There are 4 ways to turn a row about zero (a turn may also mirror it). The second row of each pair is the first, turned, with some noise. The first 28 pairs use one turn. New pairs use 2 turns, one after the other, and a turn may come again.
In the rows, 128 means zero.
Known pairs, each followed by its turns in order:
[127 114 118 119 124  80]
[147  94 103 147 123 127]
Ros

[185 103 146 154 154 113]
[130 102  64 156 128 102]
vabo

[111  89 123  69  66 134]
[ 70 142 163 110  64 122]
Sabo

[164 147 145 175 113 121]
[139 182 147 119  97 131]
fari

[ 92 129 133 126 108  97]
[118 126 139  84 133 121]
vabo

[130 157 143 172 154 164]
[102 176 112 105 132 163]
fari

[141 143 126  92 159 142]
[131 171 130 160 136 115]
vabo

[177 162  85 100 144 132]
[107 104  85 155 123 179]
Sabo

[165  79 164 184  95 147]
[131  71  62 133 126 175]
vabo

[146 102  79 128 150 135]
[147 136 103 112 166  92]
fari

[128 145 117 195 162 148]
[183  91 130 145  87 118]
vabo

[123  86 148 109 103 120]
[142 112 122 122 115  78]
Ros

[174  72 131  93 204 127]
[ 82 145  43 118  76 121]
Ros

[154 111 104 166 114  75]
[121  69 133 167  98 143]
Ros

[165 160  85  82  76 185]
[ 74 156  76 167  71 156]
Sabo

[137 160 126 106 122 127]
[118 120 105 135 101 122]
fari

[ 98 119 191 118 128 137]
[107 139 165 132 153  79]
Sabo

[ 98 112 137 150 167 180]
[126 171 108  98 175 104]
Sabo

[159  54 117 125 116 151]
[105 112  94  71  89 103]
Sabo

[117 122 103 176 130 122]
[137  84 142 121 101 120]
vabo

[144 110  84 140 118 125]
[ 95  96 142 148 112 122]
vabo

[140 105 107 117 123 137]
[112 108 120 102 119 121]
Ros

[ 92 135 145 147 102 130]
[164 133 164 132 129 119]
Ros

[ 88 127 128  94  96 164]
[155 135 139  83 159  94]
Ros

[159 156 151 193  59  85]
[180 186 170 149  59 134]
fari

[163 121  80 115 152  46]
[155  56 139 108 113 196]
Sabo

[ 71 176  79 141 150 112]
[129 142  72 192 152 161]
fari

[ 82 124  68 100 153 161]
[136  94  61 135 178 141]
fari

New pairs. What belongs after each?
[124 151 183 151 168 163]
[120  99 132 199 157 120]
vabo vabo

[112 168  89 104 130 144]
[111 165  92  97 126 142]
Ros Ros

[118 145 161 117 109 146]
[130 138 113 170 134 146]
Ros Ros

[140 163  88 108 162  82]
[129  77 161 103 102  83]
fari vabo

[180  85 121 125 124  89]
[106 136 172 171 101  98]
fari fari

[167 149  73  99 121  78]
[144 119 112  69  69 153]
Ros Ros

[107 164 110 118 151 120]
[125 139 128 178 135 110]
vabo Ros

[132 118 145 163 122 139]
[131 136 125 150 116  93]
Sabo fari

[129 104 152 160 151  98]
[140 125 150 157 170 108]
fari Sabo

[112 118 160 141 104 153]
[134 119 135 103 154  93]
Sabo vabo

[143 155 163 145  89 121]
[120 146 128 164  90  98]
fari Sabo

[128 126 138 209 143 175]
[137 168 182 141 164  71]
Ros Ros

[106 125  79 101 170 133]
[116 127 140 139  70  89]
fari vabo

[143  90 133  91  95 131]
[124 182 135 117 158 148]
vabo Sabo

[125 187 131 126 128  83]
[102 153 145 124  81 175]
Ros Ros

[132 151 132 108 147 140]
[144 147 126 113 153 132]
Sabo Sabo

[103 191 141 137 117 144]
[125 117 103 160 186 110]
Ros Sabo

[122 110 194 152  90 112]
[121 170 161 145 122  67]
fari Ros

[151 148 115 102 150 143]
[121 173 134 146 113 143]
vabo fari

[138  90 163 114 115 123]
[134  98 162 160 134 116]
Sabo fari

[ 96 126 144 144 128 138]
[129 108 135 154 148 135]
Sabo Sabo

[130 118  78 100 160 135]
[129 141 107 158 168  91]
fari fari

[132 119 118 191 129 130]
[124 114 120  89  84 107]
vabo Sabo

[176 139  80 119 166 138]
[148 184 163 160 130 147]
vabo fari

[118 102 147  94 157 141]
[107 129 169 140 148 102]
Ros vabo

[106  88 181 135 175  98]
[ 78 126 190 147 162 101]
vabo vabo

[132 120 104 140 126 132]
[106 136 132 113 120 118]
Ros Sabo

[147  78 173 115 130 126]
[168 132 141 178 109 117]
Ros fari

[ 73 165 130 131 127  79]
[126 112 100 162 161  65]
Sabo Sabo

[102 109  72  81 143 120]
[137 156 131 137 190  85]
fari fari

[128 139 156  97 121 131]
[115 157 113 128 148 157]
vabo Ros

[149  61 159 181 136 115]
[155 139 159 140  50  91]
Ros Sabo

[149 138 158 133 124 104]
[138 136 153 152 119 106]
fari Sabo

[107 104 130 132  97 127]
[130 127  90 149 130 142]
fari vabo

[ 71 127 107 118  86 149]
[ 81  71 122 133 143 121]
Ros Sabo

[110 158 200 191 129 153]
[ 87 131 102 219 149 134]
vabo vabo

[106 111 125 138 149 113]
[ 99 113 129 113 121 112]
Sabo fari

[101 118 173 124 150 149]
[157 149  90 159 127 145]
Sabo Ros

[115 145 133 119 137 112]
[121 148 115 119 131 122]
Ros fari

[125 149 113 121 133 120]
[116 133 119 110 145 129]
Ros fari

